The same things were measured in two ways. Each way mixes the same 9 hidden numbers, adds some noise and spreads widely along 4 directions of its own, which tell nothing about the thing.
Some things both ways: the first way, then the second way.
[-23  -7  15  38 -20 -21   4 -33  67  18   7  13  22   9   7  -8  -3 -48
  13 -25]
[  6  -5 -26  -6  39 -10 -11 -10 -13 -17  15 -26  18 -42  14  16]

[  4   9 -27   3 -10 -11  15  -9  14   7  -9  -9  -6 -37  21  -5  -2   3
  -1 -16]
[  2 -10 -35   1   3  -3   4  12   1 -32 -14   1  -3  -5  10 -21]

[  4 -26  -2  11  11  32  12  12   0  32  35  -6  28  -9  -7  -4   0  18
  20   9]
[-11  19  23   2  -6 -13  -5  28  19   6  16 -20 -13  22  24  -5]

[  7 -27  -8 -32  15  26  33  10   3  25   3 -32 -17 -15  16 -10  -6  24
   6  13]
[ 10  -2  -3  -4   7  13   3   0 -44  -6  15 -11   1   8  -9  -7]

[-28 -51   4 -21  40  -1   9  -7  17  20  27 -24  18  -1 -26 -22 -12 -15
  16  -5]
[-12  51   4  36 -12  -2  53  20  33 -45  19   3  -4 -20   5  -4]

[ 31 -25   1  15   9  14  20  -7  10   9   9 -10   7  -9 -32  14  27 -26
  36  11]
[ -4  -3 -20 -12  17  -1  -7  11  -9 -22  11 -14   4 -12  21   5]

[-24  10  -8 -12 -12  -1  10 -13   9   4  -4  15  22  11  12 -16 -20  21
   1 -12]
[ -2   6  -3 -10  -8 -13  15   8   4 -15  17   3 -23  14  11 -23]

[-12 -15   0 -13  27 -21 -11   2  -7  -3  -2 -13  15  -8 -22   5 -12 -11
  -2 -11]
[-19  29   1  22  -9 -27   6  26  29   1  -1 -16   3   5  18 -26]

[ -3   1   7 -24   5  -7   7 -13  -1  17 -19 -11 -13   7  45  -5 -33  16
 -41 -18]
[  9  17   1  -3  20 -12  19 -21 -23  -7  37 -17  14 -26  -1 -26]

[ 17 -29  -2  20  31 -18 -14  13  -3  -2 -41  -6  33  19  -7  17 -30  -9
   1  -3]
[-14   5 -12  -7  10   3  20  19 -23 -29  16 -44  29 -12  38  -5]

[ -2 -25  -3  -9  25  11  16  16  -8  10   4 -13  16  -3  -9   0  -9  23
  16  13]
[  8  -4  13  -9 -11  -3  -9  25 -10   0   9 -17  -8  26  11   1]

[ 24   8 -18  -6  10   6  -3 -11   0  23 -22  -1 -23 -15  19   2  -7  -2
 -13  -5]
[ -5  15  -5   7   5 -11   4   5   0  -3  14  -7  -4  -6   0  -3]

[-19  26 -43 -15 -26 -17  12   7  13 -20 -11 -16  24  -9   1 -19  -3   5
  11  -2]
[  4  -4 -47   6   4  12  10   1  12 -23  -7  17 -28   6  11 -19]

[ -6  25 -17  -4 -21  12  -5 -23   6  17   5  -1 -26 -14  34  17  11  28
 -12  -5]
[ 14  13   4  -7   7 -25 -16   0  14  -4  16   9 -48 -11  -2 -12]

[-16  10 -19 -26  19 -25  -8 -19 -15 -15 -26  -5 -15  -2   6   7 -11  15
 -14 -15]
[ 17 -11 -14 -15  17  -4 -23   2 -20  -6   6 -13  12 -16   6  -4]

[-24  56 -18 -20  -9  -4  -2   3 -16   9   9  17   5 -21  23 -18 -14  28
 -17  -5]
[-20   3  11  -7  16 -28 -28  -1  41  35  20  -9  12   4  -1 -15]

[ -5 -32   5 -11  11  16  14 -33   2  19  48 -23 -16 -22  -8  14  20   8
   2 -16]
[  0  13   0   6  -8 -15 -12  38   2 -21 -11  -3 -23  18  24 -20]

[ 21   0  17 -11  12  29  44  -9  -2  30  11   7 -19 -34   4  -9  10   4
   7   2]
[  1 -26 -18 -34  12   3  -1   1 -16 -24  18  -4   9   5  16   7]

[  6   8  15  16  -4  -5   2  -7  38  26 -12  10   7   4   7  -5  -7 -40
   3  -3]
[-43   5  -6  12  19 -24 -12  12 -16  15  -2 -38  26  19  10  -5]

[ 10  10 -19  19  -3 -13 -11 -18  12 -10 -24   7  16  16  -7   6  -7 -20
   4 -13]
[-12  14  12   9   4 -19 -13  20  11  10   7 -18   2   5   4 -11]

[  6  -7   5 -12  20 -14   3 -12  -8 -17 -18  -5  -3   9 -28  14   9 -19
   7   1]
[ -2   2  -7  -8   4  -9   1  11  -1 -16  12  -3  -5   3  12  -2]

[ -4  -4  12 -12  14   9  10  -3   0  33  14  -4  -7 -20  20  -4  -8  12
 -18  -8]
[-17   0   0  -8  25 -19 -19   7 -19  11  12 -38  36  -2  17 -14]

[ -8 -27   4  -7  22   7   6  27  -3  19  -2 -29   2   1  25  18 -11  36
   0  28]
[ 15   6  20 -15  18 -11  -3  -5 -28  -3  38 -39   3 -31   0   0]

Other things, the second way, with their names:
(2): [ 23 -10  -6 -35  33 -12 -29 -18   2   3  35  -7 -11 -35  10  10]
(130): [  1   7 -22   7  24  28  14  11   1 -51  19  -5  12 -34  12  38]
(73): [  9  -1  -5 -17  -5 -16   0   4  10 -11  14   6 -22   0   4 -22]
(191): [ 17 -13  30 -22  26 -14 -33  -6   2  18  29 -28  23  -8  -3  -7]
(369): [ 20   5  -6  -9   6  -6   0   5  -7 -20  18 -10 -27 -16  19 -11]
(114): [-16 -18 -22  26 -18  15  -4  48  -5  -9 -37 -16  10  57  18  -1]
(305): [-20   0 -19 -10   5  -8   7   3 -23  -6  14 -11 -19  15  16  -8]
(358): [ -8   4  -2   1   0 -15  -9  13   3  -2   2   3 -17  16   4  -9]
(354): [ -2  12  11  12 -11 -30 -13  20  -2  17  -1 -19   5   1 -17  -8]
(395): [-21  24   0  12  -8 -22  18  18  11 -17   4  -7   8 -12 -10 -17]
(308): [  4  -3  -6   0   3 -15 -16   6   8  12   2  -7  -8   8   3 -17]
(389): [ 18   2 -18   3   6   2 -17   4  -6  10   9  -3 -23   6  13   6]
(365): [-11  29  10  23 -13 -34  -3  30   1   6  -8 -25 -29  12  11 -31]
(133): [-15  12  -4  10  14  13  26  -4   5 -34  15  10  34 -12 -20 -17]
(420): [ -6  12  19 -10  14 -39 -17   0   3  -3  16  -6 -28 -12  -5 -28]
(351): [ -1 -15  -7 -19   5  -4   1  -6 -22  -1  19  -6   9   8 -10   4]
(122): [ 15   4  -1 -12  17 -17 -13  11 -20 -23  13 -26 -13 -31  15   3]
(202): [-12  13 -23   0  -2 -16  11   7 -15  -6   4 -12  -7   1  14 -24]
(258): [  2  26  -8  14  15  -6   9   9 -18 -15  21 -22   4 -25  17  14]
(135): [ 18   3  -4   1  13 -16 -28 -15  28  35  20   9 -17  -7 -11   0]
(82): [-12   5   6  -7   1 -37 -18  26  22 -10  -1 -17 -13  -8  13  -4]
(262): [ -4  36  12  22 -18 -25  38   6  19 -23  22   1  -5 -18 -19 -13]
(238): [ 14   7   7  -3  12  -8 -35   5  35  34  23   1 -19   3  14  17]
(406): [  5   6   3   1 -12 -30   4   3  45   6  13   5 -34   9   3 -21]
(227): [  6  -6 -18 -26  11  18  22  -1  18 -58  27  20 -25 -23  10  10]
(251): [  2  29 -13  -1  -8 -22  27  -1  28 -18  35  21 -43  -3  25   6]
(159): [ -9   1   3 -21  -4 -30  -3  20 -12 -11   9 -27  -5   4  21 -19]
(383): [  6  -3   8  -6  15  -7 -35   9 -17  20   4 -17 -24  18   7 -26]
(282): [  3  26  10  24  -4  -8   2  29  25 -22  -2  -4   9 -18  -9  -9]
(268): [-25   8  13  18  18 -20 -30  10  14  32  -5 -16  20  22  -4 -25]
(319): [ -7  37  30  14  15 -33 -13 -15  -7  47  33 -20  -1  -6 -18 -43]
(10): [  1 -17 -14 -27  40   6 -32  -3 -15  -4  16 -20  15 -18  17  -1]
(217): [ -1 -10 -19  -5  17 -11 -20   8  14  -2   4 -11 -24  10  32  10]
(33): [  2   7 -13 -10   2  -3  23  18  11 -57  13  -1 -13 -19  25  -5]
(127): [-26  37  -4  23   8 -20  12   7  43  -5  16   7 -10 -13   0  -7]

Some of these things the first way, each followed by its name:
[  3  -9 -15 -25  30  -5  -4  -6  -8   7 -18  -4 -15 -17 -12   2  -2   2
   9   1] : (395)
[-23 -19   7 -24  37 -27  -6 -13   9   5 -21  -1 -10   4   2  -8 -26 -13
  -8 -12] : (262)
[ 49   6  10  33 -26  14  13 -39  13  -4  -4   0 -20   5  -6  51  47 -18
  17  -1] : (420)
[ -3  14 -22   4 -14  -6   7  -3  17   6  -6   2  12 -12  15  -7  -5   9
   0 -10] : (308)
[-51 -11 -15 -19  31 -51   8  32  13 -28  -9 -25  48  -1 -25 -33 -27 -14
  17   6] : (114)
[-11  19 -21  -8   2  11 -10   2  -4  17  18  -2  13  -9   2 -11  -3  11
  -2   2] : (238)
[ -4   3 -16 -18  -5   8  -1  -6   7  29  -9   5  -4 -16  24  -7 -19  17
  -3 -13] : (202)
[-14  11 -14 -24  11   9  -1  -4   4  24  24  -9  -7 -18  -5 -13   8  -6
   0   4] : (127)
[ 19   8 -25   8  24 -44 -32 -12  -1 -28 -78   6  -4  19 -14  21 -17 -27
   2 -14] : (354)
[ 12  21 -30   9 -28   0   1  -3  -2 -17 -13 -23   7   8  18  27  12  24
   0   4] : (383)
[ 40  15   0  15   0   3  -1  -7 -12 -13 -22  -3  -9   5 -13  38  28  -9
   9  12] : (2)
[ 11 -13  -8  27  -6   2   0 -28  20  10  -4  11  12  -2   1  11   1  -4
  11 -19] : (33)
[-27 -16  -4  -2   8 -31 -27   3  11 -11 -17 -20  19  17  -1  25 -13   0
   1  -2] : (365)
[ 33  14 -10  -5   5   5  14   7  -1   6  -6 -17 -12 -25 -17   9  21 -22
  12  11] : (135)
[-11 -53  -2 -14  35   3  23 -17  10   4  46 -35   0 -26 -36  -4  23  -9
  27  -4] : (282)
[  4 -15  35 -39  34  20   2 -12 -15  45  19  -3 -29 -13  -8   6   2 -11
 -12   4] : (251)
[-18  18  -6 -31   5   5   3 -15  -3  18   8  -2 -25 -21  18  -7   0  15
 -13  -6] : (358)
